Each new row is followed by its nearest point in the smallest flat space through zero that holds the last named rows.

j834 (5 x 13)
[[ -7   4  15   3 -15  -4  12 -13  -7   0 -13  25   0]
 [  6  -5  -8 -20 -11 -44  13  -6   2 -11 -16 -16 -21]
 [  4  -1   6  30 -53   5   0   4  14   0 -23  18   1]
 [ 17  -6  22  15 -12 -22  19   9   1 -11   2   6 -35]
 [ 17  18 -17  22  -9  -5  12   9   9  22  -6  27 -24]]
New rows:
[ -3   6 -24 -11 -25  -8  20   6  21   4  12  -8 -20]
[ 11   3 -19   1 -11 -17   3   6  10   4  -9  -7 -14]
[-11  14   3 -24  13   1  13   0 -13  -7 -21  -4 -18]
[ -4   3   1 -17  11 -15   9 -11  -9  -1  -3   3  -5]
[  0  22 -24 -20  -2  23  13 -10   0   9   6 -25  12]
[ -5   6 -23 -12  11   5 -10  -3   2   9  -1  -9  14]
[  2 -18 -18 -23  -4  16  20  14  -2 -19  22  22  13]
[-3  0  3 -2  7  6 -2 -2 -3  0  4  0  5]
[ -3  -8  22   4  -1  -3   8  10  24 -13  -8   1  22]
[ -4  -9  15   4 -13   4  -3   0   0 -11  -2  -4   6]
[-21 -23  24   5   9  -5  19  15   4 -22 -16   1   7]
[ -5 -12  27  -2  -6  -3   4  -4  -7 -17   1  -3   1]

j694 (5 x 13)
[[ 19  -3 -35  -1   6 -18  21  -9  -3   6   2 -20   5]
 [  0  -3  -2  22   6 -12  16 -15   3  -6  38 -19  -9]
 [  8 -18 -31  15 -10 -41  18  -4  10 -44   8 -18  27]
 [ 11 -33   1  13  22 -10  -2 -14 -36  -6  28 -15 -17]
 [ 17 -11  -3 -21   7 -21   6   7  18  -9  31  26  10]]
New rows:
[  1  12  -6 -36  28  -1  45 -12  18  15  11   5   2]
[ 18  14 -16 -19   8  -5  19  -2  19  26  19   7  -2]
[ 20  -4 -13  10   1   3   6  16  14  13   1  13 -27]
[ 7  4 -4 -9  6  1  5 -1  3 14  7  4 -4]
[-15   4  19  -6 -41  -6  -9 -37   0  22  21 -10  -4]
[-10  11  12  12  -1   8   3  -6   7   6  14  -6 -10]
[ 13  -5  21  41  -4  17   1   3 -16 -20 -30  17 -20]
[-15  -7  17  14  -4  12 -17   0 -18 -11 -16  -5  -5]
[  0 -41  -2 -14  32   2 -23  -8  11   8 -20   9  13]
[ 11 -18  -1 -17   8  -2 -12   7 -17  -2 -11  14   3]
[  0  -6 -19   7   5  -6  -3  -1  12  14  -6  12 -22]
[ 5  3 -5 -5  4  1  4 -1  0 10  1  0 -2]

j304 (5 x 13)
[[ 23  -2  17  11   4  23  23   2  -9  13  14  43  10]
 [-20   7  -3  15  -1  25  11  -1   5   1   2  34  10]
 [ -4   1  16  -8  -7   3  24  -5 -28   6 -23  30   3]
 [ 11 -15  14  33  -1 -15  16 -18  31  16 -22  -3  23]
 [ -4 -10  17  20  -5  38  20 -21  -9   0  22   8   2]]
New rows:
[-20  -4 -26  22 -17  15   0 -15   7   6   1   6 -21]
[-26   2  -7  12  -4  17   0  -9   9  -6   3   0   2]
[  7  18   6 -12  18   6  -4 -25  13   6 -21  26  15]
[  0   3   1   5   1  -4   8   3   5   7 -14  22  10]
[ 21   3 -17   4   5   2 -10  -5  -5   3   5  12 -20]
[12  3 -2 -5  5  2 -4  9 -2  1 12  5 -3]
[  9  18  -5   2  10  -7 -12   4  10  10 -13  21  14]
[  5   7  -7   2   6 -11  -2  14  13   7 -10  21  10]
[ 10 -17  17   0  12   2 -10  -5   0   4 -35  -6  -5]
[  7  -6   9   0  -3 -15   7  -7  -2   5 -17  -7   3]

j488 (5 x 13)
[[  9   6  17   0  15   1  22  -7   8  21  -9 -19   1]
 [  2   7   5  -4  11 -13  27 -13 -27  15   2  29 -13]
 [ 26   6  11   5 -21  -1  11  -2  11  10 -33 -13  -6]
 [-22 -25 -26 -29   3 -16  -3   5   2   9 -15   8  -2]
 [  0  -7  12 -36 -10 -14  18 -15 -16  -4 -32   8 -19]]
New rows:
[  1  -2   6  36  20   5 -13  -1  -2  11  -5  17  24]
[ 5  7 -7 24  7  3  0  6  3 12 16  5  7]
[ -7   3   0  -4   5   5  -3  12  23 -13   1  -8   1]
[ -5  -4   0  -2   1   6 -10   4  11  -6   2 -14   6]
[ 23  -2  -4 -10   4   1  -8  -4  14  -7   1  -5  12]
[  2  -1   1   1  -3   4  -5   2   8  -3  -3 -10   3]
[ -6 -12   6  -9   8  21  37 -10  19 -33  21   4  22]
[-10   2  14  -8  15   8  -1  -6  -3 -12  15 -11   3]
[ -2  -2  -4   3 -26 -30   1  20  -1 -11  -8 -10  -1]
[  4  -5  -8  -2 -18  -3  -8   5   4  -5 -15   2  -3]
[ 37  -5  -1  -1   1  16 -13   2   0  -7  -5  -6  19]
[ 10   5   4  10 -11   7  -7   3   9  -6  -3 -10   3]

j942 (5 x 13)
[[ 11  -6   2  -9  12 -25   0  12   2 -12  10   6 -11]
 [-26  14  -8  20   4  -3  -7  44  16 -13   4  -8 -13]
 [  2  -6   8  14   4  -9 -32  -6  -3   7 -16  24   2]
 [ 10  11  -7  -1   5  -2 -18  16   7   3  36 -12   8]
 [-14  10  22  25   4  -9 -23  18  -1 -31  37  -6   5]]
New rows:
[ -5  21   4 -16  10   0 -11  12  21   1  -6  -2  -9]
[ -2   4 -10   1   4  -4  -4  17   8   4   0  -1  -6]
[ 15 -16 -18  10  -8 -27 -12  12 -29  11   6   3  18]
[ 14  -3  -1  -3   6 -11 -18   0   0   7   7   9   2]
[ -4  11 -36 -25 -20  -4  13   9  10  10   9  -1  -9]
[  6   5 -24 -17   1   4  16  15  11  14   2 -13  -6]
[34 13  3 15  3  5  5  3  7 30 45 10 15]
[ 21   7  -7  -9   2   3 -18  -3   1  14  34 -10  16]

j642 (5 x 13)
[[ 18 -11  10 -19  17 -28 -11   6   5  13  -4 -46   5]
 [  2   7  -7 -23  15  -2  -2   2  28 -17   0  -1 -21]
 [ 12  -4  11   6  -2   0  16  -8  10  -4   2   3  20]
 [ -4   7  13   9  -5   5  -5 -28   9  14   3  16   0]
 [  0 -19  16 -33 -27 -10   0  13  33 -20  15 -19   2]]
New rows:
[  1   0 -12  -7  22   8 -21  -1  18   3 -23  23 -24]
[ -5  17 -12  -7  21   4  -9  -8  11  -2  -5  11 -27]
[ 14 -11  -7  14 -24  25  -9  -9  15  24  23  -5  -4]
[ -7  -3  12   3 -18   2  -6 -12   2   9   6   5   3]
[  5   2  24 -15  12  -5  17  14 -20  -2 -19  -7   5]
[ 10  -5  -2   1   9  -7   6  10  -7  -1  -4 -13  10]
[-15 -20 -16 -21  10  -1 -20  19  18 -21 -22  -3   8]
[ -1  -3 -10 -19   2  -4  -1  19   8 -17   1 -11 -12]

j793 (5 x 13)
[[-24   1  10  14   1  30  -2 -13  17  -6 -18  33 -26]
 [  5  29 -19 -29 -10 -12  -8  -5  19  20   2  -2  -5]
 [ 18  36   5   5 -21  -7  11 -12  25  -2  14  19  14]
 [ 10  21   0  -8 -24  11 -18 -36  15  15 -22  30 -10]
 [ 41  25   0  -4   8  -3 -12  -4  11 -21 -11  18   3]]
New rows:
[ -5   4 -19  -3 -13  18   4   5 -12  -7   7  -3   9]
[-3 -1  0  0 -2 -2  3  1 -1  3  4 -4  2]
[-12  30   8  10   7   8 -14  -1 -24  -5   9  37  -4]
[ 1  7  7  9  0 10  0 -6 10 -9 -6 18 -6]
[-4 -8  1  7  4 -9 19 -6 -8 -9  3  9 -9]
[-5 -5  6 10  2  4  6  2 -1 -6  3  2  1]
[  1   2  13  -9   1 -27  15   0 -15  -8 -10 -12  34]
[ 16  -4   2   3  -4 -14   5   4 -13  -1  11 -14  20]
[ -3 -12  -2 -16 -12  -8   4   1  -4 -11   4  -4  20]
[ 4 -4  0  0 -4 -8  3  1 -7  4  6 -9 10]
[  8   1  -6   4   0   6  -1 -12   3  -4   5  31  -5]
[ 5  8  5  6 -3  8 -2 -9  8 -6 -7 17 -3]

j430 (5 x 13)
[[-20  21  20  -5   6  -9  38   1   7  16  16  23 -23]
 [  4 -17  35   9  -3  10  -5  40  -4  -9   1  13  -3]
 [-21  -7  48  11  11   2  14  10   4  19  21  27   2]
 [  8   2  31 -18  13  -1  11  22  15  21  17   1 -32]
 [  2   6  53  24  14 -17  14  -9   5   5  23   5 -14]]
New rows:
[  4   7  -3  -5   4  -2 -30   9   6   5  12  -6  -5]
[ 10  -7   1  -8   5   3 -11   3   5   6   1 -11  -2]
[  2   1  27  17  -3  20  -9   1   3   7  -5 -23 -27]
[ 15  -4  22   4   6  -4  -6   7   4  -1   6  -9 -11]
[-37  -6  -5   0   7  -8   4   1  17 -14 -21  -7  -3]
[-9  4 -9  0 -4  1  6 -1 -3 -2 -3  7  4]

j344 (5 x 13)
[[ -2  -2  32 -33 -17  13 -25  10   6   4   2 -20  23]
 [ 51 -15  20   7   4  -4  -4  17  -4  15  -1 -16  16]
 [-24   6 -23 -15   2 -20 -32  -2 -12  21   2  12  27]
 [  4  10   3  -2 -23  -7  -3  14   8  -8  -7 -17  15]
 [ 13  -4  31  17  14  14  19 -11   0   1  -7 -31 -11]]
New rows:
[-19  11  21  -7 -21  -5   4  -8   4 -12  22 -23  23]
[-17  12  14 -11 -17   4  -6   1   7  -6  -6 -23  11]
[  0   7  -8 -20 -17  14 -17  17  -9  13 -15  25   7]
[ -2  -3  -7 -20 -11  -2 -18  11   2   1   7  17  10]
[ 20 -17  -3   4  -8  16  21   5  25  21 -13 -17 -25]
[ 21  -6  13  11   1   9  17   3   5  -8  -1  -8 -12]

j751 (5 x 13)
[[ 32  14  -8 -43 -11  -7  20   4  25   4   4 -15 -11]
 [ 21 -30   6 -48  -8  10  -3 -20  -7 -30   5  24 -33]
 [ 33 -13  -9 -40 -27 -12   7  -8   5  -1   7  23 -39]
 [ 41  36  -1 -37   5 -10  -3  22  11 -15   9   4  17]
 [ 28   6   1 -36 -17   6   0 -15 -12   6   5 -35 -27]]
New rows:
[-35  -9   2   9   3  18   1  25   0  36   0  -8  37]
[-25   5   0  30  12   2   6   6   8  11  -6 -14  21]
[  1   5 -24 -15  -4  -2   6  -7   6  37  -4  -1  -4]
[  6   4  -9  -2 -14  -9  12   0  10  19   0  -9 -11]
[ -1  -9  -7   7   0   8 -19   3  14   1  13  -1   7]
[-4  0  1  5  3  0 -1  2  0 -1 -1  3  4]
[  2  -4  33 -15 -13   1   5  -4  10 -11  -2 -37   4]
[  2   2   5 -18   5  13   7  -8   3  -4  -1 -31  -1]
[ -3   8  -4  15   8 -14   5   9 -18  29   4  11  12]
[ -3  11  -5  23  -5 -12  -6  10  -5  14   1   6   7]

j118 (5 x 13)
[[ 16  -5  -7  -4 -33   5   5 -21 -14   0   2 -34 -15]
 [ 13  -4   0   2  -6 -40  13  15 -22 -12 -27  -6  -3]
 [ -1  23  -4  28  -6  14  -1 -25 -24   1  -9 -22 -18]
 [-11   0  -8  40  20   9   0  -8  -1  27 -35  -6 -42]
 [-15  15   6   7  10   1  19 -37 -13  20 -32  -1  -6]]
New rows:
[ -9   1 -14  -3  10   1  -9 -13  37  -3 -14 -12 -14]
[ -5  -9  -3   3   5  10  -1  -4  12  15  -4   1 -12]
[  7   1   5  10  12  11   4   7  -7   0 -20   4 -15]
[ -3   2  -2  15   9  -2   0   3  -3   5 -13   0 -12]
[ -1  -5   1  15 -24  -7  37  18 -37  -3   5 -35 -18]
[ 18   0  -7  10 -22 -15   4  -1 -24 -10 -11 -27 -16]
[ 26 -37   2 -15  21 -15 -17  13   9   3  -3 -12   0]
[ 10 -27  -5 -11  -4 -14   0  23  14   3  -2   2  -7]
[  2  21 -10  12  -3  -5  -4 -37   7 -37  -4  -7   2]
[  0  21   2   7  -6   5   1 -16 -18  -9   3  -9   6]
[-33   7  25  -3 -12  -9  18   5  -8   5  -2  24 -10]
[ -8   5   6  -4  11  -8   8  -5  -1   4 -12  11   9]
